Every row belongs to one group in each of 4 separate groupings. Each group adds its own fixed numbers to the row, and there is some noise. The rows also spread widely along 14 directions, which tell nothing about the answers.
Known rows, each followed by its group in each grouping:
[ 12   9 -25   5   1  27  -3   2   9  -9  12 -18  29   3  -8 -13   0   5
 -17 -17 -14  26   7  -9  15 -11  15   8  -8   6   4  -2  16   4   7 -11
   1   0   4 -11   0] : (3) (2) Kog Y
[ 23   9  19  18  -6 -15  17 -13  -1  -7  -3 -26   0  -7 -16  -6   4  -7
   5   6  10  15  -3  14  16   1  -1 -14  15 -22   4  -1   9 -25   2  11
   4  -5  11  -5  18] : (0) (1) Pim U
[-11 -12 -16  -3   6   1  -6  -8   5  -1   1  -4   3  -8 -26   7  -4  18
  -6 -13 -28 -10  10   6  -2  -1 -17  43  14   5  14 -17  20  21  15  -5
  -2  -5   4   5   9] : (1) (0) Fodiz U
[ 29  22  41   9  16  -6  22  -4   4 -11   4 -12   4   0 -16 -10  12 -14
 -14  12  26  20 -19  12   2   4  14 -23 -16  -1   5   1  20  -5  -1  -3
   7  16   9 -19  -2] : (1) (1) Fodiz Y
[-17  16   0  -2  12  -2  -6  11  17  21  -6  -5 -20 -29  22  -5  -5  -5
  14 -12   1 -12  14  -3  -6 -26 -14  13  12   8  11  -4   0  -7  -1   1
   5   3   7   5  24] : (2) (2) Pim L
[  9  -9  -6 -30  13 -15 -11   1  14 -16  -9  16  32   7 -25  -9   1  18
  -6 -30 -15   4  -2   5  34   5  23  26  10  -1   6 -20  24  22   2 -26
  -2   7   3 -18 -17] : (2) (0) Kog R
[-18 -10 -21   3 -15   2  -1  -4   2   8   8   5 -21   3  15 -13   1 -13
  15 -17 -14  -1  12  -1  11   0   2  27  38  10   8 -11  10   3  11  -8
   1 -23  -7   7   7] : (3) (2) Fodiz R
[ -5  -8  -3  -1   1   2   2   3  -6   5  13  21 -10  18  10  -6  17  -2
 -17 -21  -2   4 -13  -4  -7   1  14  29  12  32   8 -13  17  29   4 -18
  -5  -4 -10  -3 -19] : (0) (1) Pim L
[ 23  22  21  -4   5 -10  11   4  14  -4  -6   9   0  21  13 -11  16 -26
 -10   7  12  22  -8   5   1   8  30   2   6  24  13  -3   6   4  -8 -11
  14  -4  -9 -17 -18] : (2) (1) Pim R
[  2   6  -6  17 -12  21   8 -10  -4  -9  20 -22   0  13   3   6  -4  13
 -26   7 -16  11   0  -6 -28   2 -13  20   4  24  10  14   4   0  11  -1
  -4  -9 -11   5  -5] : (1) (0) Kog U
[  4  -3   7  15  -4  13 -13  23 -18  19  -4   4   2  -2  -6  -1  11  -6
  -3 -20  26   7  -7   0  11  -4  15 -28   5 -21  -6   3  12 -27  -6  11
 -14  10  -8  -7  -3] : (3) (2) Pim Y
[ -9 -17 -19   7 -20  35 -15  28 -20  13   8  -9  14  -6  16  -1   4  18
   1 -31  12  -6  14 -26  30  -5   5  -7  -1 -19 -15  -4   1 -33  -2   8
 -17   7   0   2  -9] : (0) (2) Pim Y
[ -6  -3  13  13   4   5  -1   5 -10  18   3   3 -28   1  10  -1   9 -13
   9   9  14   0   7  -2   1   4   4 -18   7   2 -10   5   3 -16   0  20
  -6  -6   1   6   9] : (0) (2) Pim U
[-10  15  16  -5  13   7 -12  16  -4  -3   3 -23  -4 -13 -26 -12 -12  17
  -8  19  48 -12 -15  -9  -7 -11  -5 -13 -25  -6   2  16   5 -29  -6  -1
   7  17 -22  -2 -21] : (2) (1) Kog Y
[  9  -6  20   2  -3   1   3  10  -6  13  -9  -3 -13 -15 -32  26  22  -3
 -11   6  -6  -7  -6   1 -20   8 -10  -1  -9 -15   7 -12  13   7   8  18
   0  15  -2   7  19] : (3) (1) Kog U
[ 10 -10 -20  15  -7   6  -4 -14   7  13  14  20   0  20  26 -13   6 -20
  -2  -1 -12  30   3   7  16  10  16  -1  23   6  10 -11  12  13  -5  11
  -5 -27   5  -5   3] : (3) (0) Pim L
[  7   4  -2 -13  17  10   8   7  26   9   6 -10   2 -23  12   1  11  -7
   8   3  -6  -1  22 -17  19  -4  -4   0 -29  -2  -1 -27  10   8  -1  10
  14  13  34   1  23] : (0) (2) Kog U
[ -7  17  13  10  20   5  17   1  -4   1  -5 -14   0 -10 -25  -1  10  -3
  -2 -32  -4  -3  12   6 -13 -15  10  30  16  26  -1   5  15   4  25 -22
  -4  19   9   3   8] : (1) (1) Fodiz L
[ 11  15  14 -15  11 -11 -14  10  20  -6 -16 -17   0 -18 -20  -7 -13   5
  -4  23  13   0  -9  12  -1 -12 -12  -9 -15 -18  19  -7  12 -13  -8   3
  19   9  -9 -10   7] : (3) (2) Pim R
[ -5 -19  -9 -18   5 -11 -22  -8   6  -6  11   7  18  -3   1 -11 -22  36
  -1  18  -3   4  -3   1  17   7 -11   6   1 -13  14  -1  11   6 -13   9
 -11 -10  -1  -6  -4] : (2) (1) Kog Y
[-20 -11 -15  -8  11   5   0 -10   8   2  20  -7 -29  -7 -16  -6  -4   6
  -1  15   4 -21   5  -7   1  10 -11  23 -11  13   3 -21  19  18  12   2
  10  -4   0  12   3] : (3) (2) Pim U
[-16   6   0  16   8   6   0  -4 -10   9   0 -22  -6 -12  -3   1  -8  11
   9  -4  -4  -2  23   4 -10 -16  -9  14  19  10  -1  18  -1 -19  13  10
  -9  -4   2  14  18] : (0) (1) Pim U
[  1  10  24  -6   9 -14   7 -14   6 -13  -2  -9 -13   0   4 -21 -11   1
  23  19   2  13   7   4   2  -2  10 -10  18  12  -6  24  -2 -19   7  -4
   3 -10   0  -3   2] : (0) (1) Kog L
[-17  -3   5  -7  -1  -6  -9   8   1  -2 -21 -13   8  13 -19   4  -8  12
  10   2  13 -13  23   0  -6   6   8  22  26  10   4  15  -5 -31   5  -2
   7   5 -20  11 -19] : (3) (0) Kog L
[  9   8   9 -13  19 -10  -5  -3  13   3  -3  15 -29 -20 -28 -10  11 -12
   0  -7 -18   9 -24  13  -1 -11   4   2  -5  -4   8 -22  29  33   9 -11
   9  -4   0 -16  18] : (3) (1) Pim U
[ 15   3 -14  10 -29  30  -6   7  -3  -8   5 -35  -5  -7 -16  -7   1   5
  -6   7   6   7  -6 -20  16  -3 -11 -17 -14 -28  -4  -4   1 -31   3  11
  12  -3  -9  -2  -5] : (0) (0) Pim L
[ -7  -7   5   1  10   7 -10  21 -10  23   0  19   4  -6  -1  10  13   6
 -17 -25  10  -6  -8   1  -9 -10   5  11   0   4  10 -11  17  12  -3  -1
 -15  19  -3   0  -4] : (3) (1) Pim L
[  8   7  19   0  -4  -3  10  -4  10   5 -15   3 -32   0  -2   9  15 -21
   9   3 -25   6   7   2 -22   8   7   4  19  13   3   1   0   6  14   7
  10  -6  -3   4  15] : (3) (0) Pim L
[ 18  10  -7   0  -4 -13   1   6  31   6  -9  -3  13   3  11   1   6 -18
 -16  -2   7   8  -8  15   8  -5 -11  26  10  -3  38 -38  16   9 -20  -3
  20  -1   2 -12   0] : (1) (0) Pim L
[  2   4 -10   4   0  23  -6   3  -1  -9   8 -17   7  18 -14   9   5  11
 -32  13 -12  11   6 -13 -28   0   0  19 -11  30   7  12   7   7   8  -2
   3  -2 -19   3 -13] : (0) (2) Kog U
[-11 -18 -41   2   3  27 -33  15   0  23  -4  -6  43  -7 -10  11  -7  17
  -8  -3 -15   5  39  -4  17  -7  -9  19  -5 -16  14 -11   6  -8  -5  24
  -6   1   5  10  11] : (3) (1) Fodiz U
[ -4   8   0  19   6   9 -14   2 -16  -1   1  -5  -7  15 -38 -10  -2  -6
 -22   8  21   9 -16  16 -13  -8   1   3   9   5   9   9  18  -4   3  -3
   2  -7 -31  -7 -16] : (1) (0) Fodiz R

New rows. What belongs after each?
[ -5   6   3  -9   2  -3  -2  13   9   0 -24 -17  -4 -13 -36   4   7  -5
   6  -3  -1 -15  12   1  -6  -1  -7  31   9   0  12 -13   7  -6  10  -6
  19  13  -8   5   3] : (1) (1) Fodiz L
[-14   4   8 -12   8 -15   1  -8   8  -4   2  10 -40   7 -14 -24   2 -17
  14   7   9  -3 -17   6  -6   5  14  15  19  22   3  -2  15  12  11 -21
  16 -14 -21  -4 -13] : (3) (1) Kog L
[ 11   5 -13  27 -10 -11   9 -17   3   1   4 -22  20   7   0   0  -4  -4
 -20  10   8  15   6  21   0  -1 -18  26  25  -2  33  -8   8  -3  -6  12
   0 -12   1   5  14] : (2) (1) Pim R
[ 10   6  28  -6  21   4   5   3 -16  -9 -10   8 -10   7 -33   1  18   1
  -6 -21 -18   7   5  -4  -8   8  38  -4  10  25 -23  21  11   9  28 -14
 -13  12  -2  -7  -4] : (2) (2) Pim R
[ -2 -16  -4  21 -13   7  -8   3 -16  20  -6  -5  14 -18 -15  23   4  15
  -9 -29 -17  -2   8   6  -5 -10 -21   9  25 -28  11  -5  13  -8   8  19
 -23   9   9  12  29] : (3) (0) Fodiz L
[ 12  -2  21 -20 -10  -7  -9  15   9   2 -17  21 -15  -6  15  12  11   9
  -5 -22 -34   5 -17  -4 -18  -9  -2  10  15   3  13  -6   8  13  -1 -10
  -4   1 -11 -12   1] : (0) (0) Pim L
[ 25  -4  22  -4   7 -14  21 -16   6 -25  -3 -14  25  16 -25   2   8   8
  -8   3  -3  14   7   6  13  30  19   5   5   4  -2  -2  16   1  10  -5
   0  11  16  -9  -6] : (1) (2) Kog Y
[  9 -13   2   8 -15  -6  -4   2  -2  12  -8  -3   7 -10 -11   2   5  -4
  16 -10   6   4   2   7  28   7   1 -16  20 -42   1 -12   8 -25  -4  20
  -4  -1   6  -2  15] : (3) (0) Kog Y
[-14  -2 -13  13 -11   9  -7  13  -9   6 -21 -33  19  -3 -35   8  -5  10
   4 -19  20 -17  27   1   9  -4  -2  23  24 -14   4   1   0 -40  10   5
   4  14 -11  16  -4] : (3) (0) Pim L
[-16 -11 -13  18 -12  18   9   7 -21   3   1 -30   0   0 -39   1  12  -3
   6 -24  21 -21  21 -12  15  11   6  19  20  -2 -17  -4   7 -27  24  -3
  -2  14   0  19  -2] : (1) (2) Kog L
[ 22  -4   8  19  -9  12 -12  13 -23  10  -7  12   6   8 -31   4  21  -7
 -26 -20  -2  24 -25   8  -7  -3  17 -17   9 -14   2   4  19   2   3   3
 -17   5 -17 -13  -2] : (3) (1) Pim L
[  7  16   7 -17  -1  -6  -5  12  14 -18 -35 -17  18   5 -29 -10  -2   1
  11 -21 -11   6  14   1  11  -6  25  19  27   5   3  12   6 -24  12 -28
  15   4 -16 -11 -14] : (3) (2) Fodiz L
[ -8  15  10  -4   8  16   5  10   1   2   6  -9 -11 -15   2  -6   4   4
   3 -22  -4   2  -1 -10 -11 -19  11   6  -4  16  -3   8   8  -3  14 -15
  -1  11  -3  -2   2] : (3) (1) Kog Y
[-18 -10  -9  -3  10  -9 -16   3  -2   5  10  12  17   2   9 -11 -16  27
  -6 -18  15  -6  -6   4  10 -11  -2  17  19   5  12   3  16  -1  -9 -10
 -19  -1  -8  -4  -9] : (2) (2) Kog Y
[-13  -6  -6  -3   5   4  -7  12   0  16   1   9   7  -3  -4  17   7  17
 -17 -26  -7 -16   6  -6  -8  -6  -7  34   9   8  15 -12  15  14   3  -5
 -10  11  -2   6  -3] : (2) (0) Fodiz U
[ -6  -7  16 -13  19  -1 -14  -9  -3 -15   9  -3   5   1 -19  -9 -22  39
  -6  24   2   2  -1   0  -7   6   2 -11 -10   6  -8  29  11 -10   6   1
 -13   1  -8  -4 -10] : (3) (2) Kog U
[ -5   6  15  -2  26   8   2  16   0  12  -6   2  -4  10  -8   2  14 -16
  -3   7  37  -6  19  -4   5   3  24   0 -18  19  -6 -10   5  -6  -1   7
  11  20   2   3 -16] : (0) (0) Pim R
[ -1   6  32 -23  22 -10  -9  24  11  -3 -25  -8   8 -10 -16   3  -5  17
   5  10  25 -18  12  -1   1   3   5  -3 -14   2  -1   3   2 -24  -6   1
   8  32   0  -4 -11] : (1) (2) Pim L
[-13   3  12  -6  -3  13  -4  13  -2  11   3  -8 -25 -22  22   5   0   4
  12   8  -2  -8  10 -13 -13 -15 -14  -4  -6   1   2   5  -7 -15   3  12
   0   4  -1  10  16] : (0) (1) Kog R
[ 10   9 -13  15   9   9  12 -24  13 -10   4 -23   8   2 -20  -1   0  -7
  -7   3 -33  24  21  11 -10   0   0  22  13  19   6   2   9  15  18   4
   7 -11  11   1  22] : (1) (0) Kog Y
[ -7  -6  17   6   4   9 -16   1 -18   9  -8   0 -28  -1 -23  -7  -3  -1
  24  13   4   3  11   1   3   8  16 -32  15 -13 -24  26  -3 -35  11  21
  -5  -9 -12   1   3] : (3) (0) Pim U
[ 17  13   3  29 -19   4   8  -8 -13 -15  -1 -27  16  10 -16  -5  -2   8
 -17 -17 -12  25  -7  14  -4  -5   2  10  33   1   9  19  10 -21  11 -11
 -11 -12 -11 -10   0] : (1) (1) Pim U
[ -8  -4 -17  10  10  13   4 -12   5   0  11 -34   8 -11 -29  -7  -8   3
   5  17  16  -7  24   1  20   5 -12   8 -12 -10  -2 -14   8 -12   8  18
  11   5  16  11  12] : (1) (0) Kog Y
[  6   7  -5  -2  -7   2 -15  18   7  12 -26  10  13   5   4  -5   9 -16
  11 -32 -23  19  13   5  15 -11  23   7  36  -5   7   2   9 -15   0 -10
   1 -11  -8 -13   7] : (3) (2) Fodiz U
[ -4   3   5 -11  -8   5 -11  16  -4  -3  -8   4 -18   7   3 -20   1  -9
  14   1  11   1  -3  -4  12   5  19  -2  13   2  -3   0   0 -20  -2 -10
  11  -7 -22 -10 -20] : (1) (1) Pim R
[ -6   7  -2  23 -16  21  -4  26 -14  25  -3  -9 -11   1   1   2  18 -24
  -5 -22  33  -4  -1  -6   0  -8   8  -6  13  -5   1  -3   4 -30  -1   5
  -1   8 -13   4  -2] : (3) (2) Pim L
[  4  15  13 -11  -6  -1   2  20  10 -10 -22 -18   9   0 -11   5   9   3
  -2 -17   0  -1   3  -6  -8 -13   8  23   7   8  12   0   2 -13   3 -19
  14  13 -15  -5 -12] : (0) (1) Kog Y
[ -6   9  -9  16 -21  16  -4  13  -8   5   5 -28 -24  -9 -11 -24   1 -15
   9   2  42  -6 -15  -8  19 -13  -7 -13   2 -20  -1  -4   2 -40  -2   3
  15  -5 -19   2  -6] : (0) (1) Pim L
[-11   2  -2 -24  13  -1  -5  15  13  -3  -4   1 -26  -5 -23 -20  10 -19
  13   1  26 -19  -5  -6  23   8  16  11 -11   4  -5 -29  18   4   3 -16
  27   6  -8  -7 -15] : (1) (2) Kog R
[ -5 -28 -13  -6 -10   0 -33  14 -13  20 -15  20  12  -9 -14  19   3  15
  -5 -10 -22  -6  10   1   5   3 -13  10  22 -26  13 -10   9   3  -5  21
 -19  -3  -5   5  17] : (2) (2) Fodiz R
[  5 -21 -24   3 -18  15  -4 -17   2  -1  26   0   3  -1  21  -8  -2  11
  -2   8 -29  18   8 -12  20   9 -12   8   6  -6   8 -11   8  10   3  13
  -8 -21  14   4  11] : (0) (1) Fodiz L
[-11   2  29 -16  22  -9   0 -11   0  -7  17  16 -29 -10  12 -17 -13  27
   8  -3 -10   1 -15   2 -11  -7   8  -3   2  22  -6  18  14  12  12 -16
 -15  -4  -2 -10  -3] : (3) (1) Pim U
[-12 -17  -2   8 -13  14   1   9 -10  23  16   3 -32 -17  10  21  12   1
 -16   1   0 -21  -6  -9 -23   3 -28  13  -7  -1  14 -22  12  14   4  21
  -8   7  -1  17  17] : (3) (2) Pim R
[  8   8  -5   3  27  16 -12   4  -8  -6 -10   5  20  17 -24 -12   6  -2
 -13 -19 -17  29  16   6   4 -13  36   4   6  25 -11  15  15   9  14 -12
  -7  -2  -4 -13  -4] : (0) (2) Pim R
[  2  -6   3  -6 -11  -7   4  -4   2  -9  -5  -8   4 -10  13 -18  -7  11
  28 -20 -13   8  13  -2  34  -2   9   2  30 -11  -7   2   0 -24   6  -6
  -6  -9  12  -4   8] : (0) (1) Pim L
[ -3 -15  -1   0  -2 -14 -22  -4  -5  11  -2  20 -24  -3 -16   4   0   5
 -10  10 -13  -3 -20  12 -11   4 -16   6  18 -10  17  -6  19  20  -3  11
 -11 -18 -17  -3  13] : (2) (2) Pim U
[  0   4 -16   2 -13  18  17   9   7   0  16 -25  -9 -10   2 -12  15 -11
   6 -23  22 -12   8 -27  36   8   8  10 -11  -3  -8 -29   9 -11   7  -9
  14  11  13   3  -6] : (2) (2) Pim Y
[  4   9   2   8   1  15  -7  15  -2  12  -5  -1  13  -6  -1   7   7   3
 -10 -32 -13  12   0   2  -4 -21   7   1   9  -3   5   6  12  -8   4  -5
 -10   7  -2  -7   6] : (3) (0) Kog U
[  2  13  -5  16 -16   0 -15  12   4  10 -18 -29   0  -8 -17  -6  -5 -17
  -1  26  32   4  -3   9   2 -16 -24  -6   9 -28  25  -3   0 -40 -16  19
  22  -7 -21   3   8] : (0) (1) Fodiz L
[-13  -7 -19   5  -6  17 -20   8 -17  12  -2  21  -7  11  -1 -19   5 -14
  13 -29 -16  19   5   2  13  -8  30   4  38   4  -8   9   8  -5  11 -10
 -12 -21 -20  -6  -1] : (3) (1) Kog R
[-15 -14   8 -16  34  -1 -13 -16   3  -4   3  10  -9 -15 -14   2 -17  28
   8  16 -36  -3  21   9 -15   0  -8  10   1  16  -6  11   9  22  18  11
 -14  -3  11   4  21] : (1) (0) Kog R
[ -6  -8  -6   5  12  -4 -18  -5  -7   5 -15  -4   7   1 -31   7  -5   5
  -6  20 -15  10  18  17 -17  -7  -9  16  15   3  14   8   6   4   5  19
  -4 -10 -10   8  18] : (0) (1) Kog R
[ -6  -2  -2  -3  -5   6   1   4  -1   0  10  -9 -23 -18 -10 -18   1  -6
  12 -14  11  -7 -10  -6  22  -5   3  -7   1 -15  -8 -13  17 -10   9  -8
   4   0   0  -3   6] : (3) (2) Kog R
[  1  25  22 -18  18   5   3   3  17 -23   1 -21  -4  -5   4 -18 -17  10
   2  20   6   5   5  -5  -6  -7   7  -3 -15  24  -2  20   1 -18   5 -15
  15   6  -5 -10 -10] : (1) (2) Kog R
[ 12  -8  -8 -19  14   0  -3  -8  22  -7   5   9   9   5 -11   4   9   2
 -19   7 -23  10   5  -1   6   5  -1  26 -18  11  17 -32  22  41   2  -1
  12   0  10  -6   0] : (0) (0) Fodiz R
[ -5 -10  -3  18  -6 -10  -8  -2  -4  24  -2  11  -9 -10  15   3   3  -5
   4 -16  -2   2  -3  15   5 -14 -19   5  33 -17  15 -14  12  -2  -5  17
 -15 -10   7   4  25] : (0) (0) Pim L
[-10  17  -6  11   5  -2  20 -10   3  -7  11 -18 -14  -8 -16 -33   3 -16
  12 -32  18  -3  -8   8  21 -14  10  26  23  12   0 -13  22  -1  17 -35
  10  -3   4  -4  -2] : (1) (1) Fodiz L
[  5  -3 -17   5  -5  -3 -22  -1   4  -4  -1  -7  29  10 -14 -22 -16   8
 -12   5  17  17  -9  14  23  -5   1  -2  14 -18  19   2  18 -18 -13  -2
   0 -12 -15 -14 -13] : (3) (2) Fodiz L
[-12   2  -1  20 -14  -5   2 -14 -19 -10  -2 -10 -20  15 -19  -9  -8   2
  -5 -12  -9   6  -7  16 -22  -3   2  23  50  19   7  22  11  -8  21 -13
  -9 -23 -30   5  -1] : (3) (2) Pim R
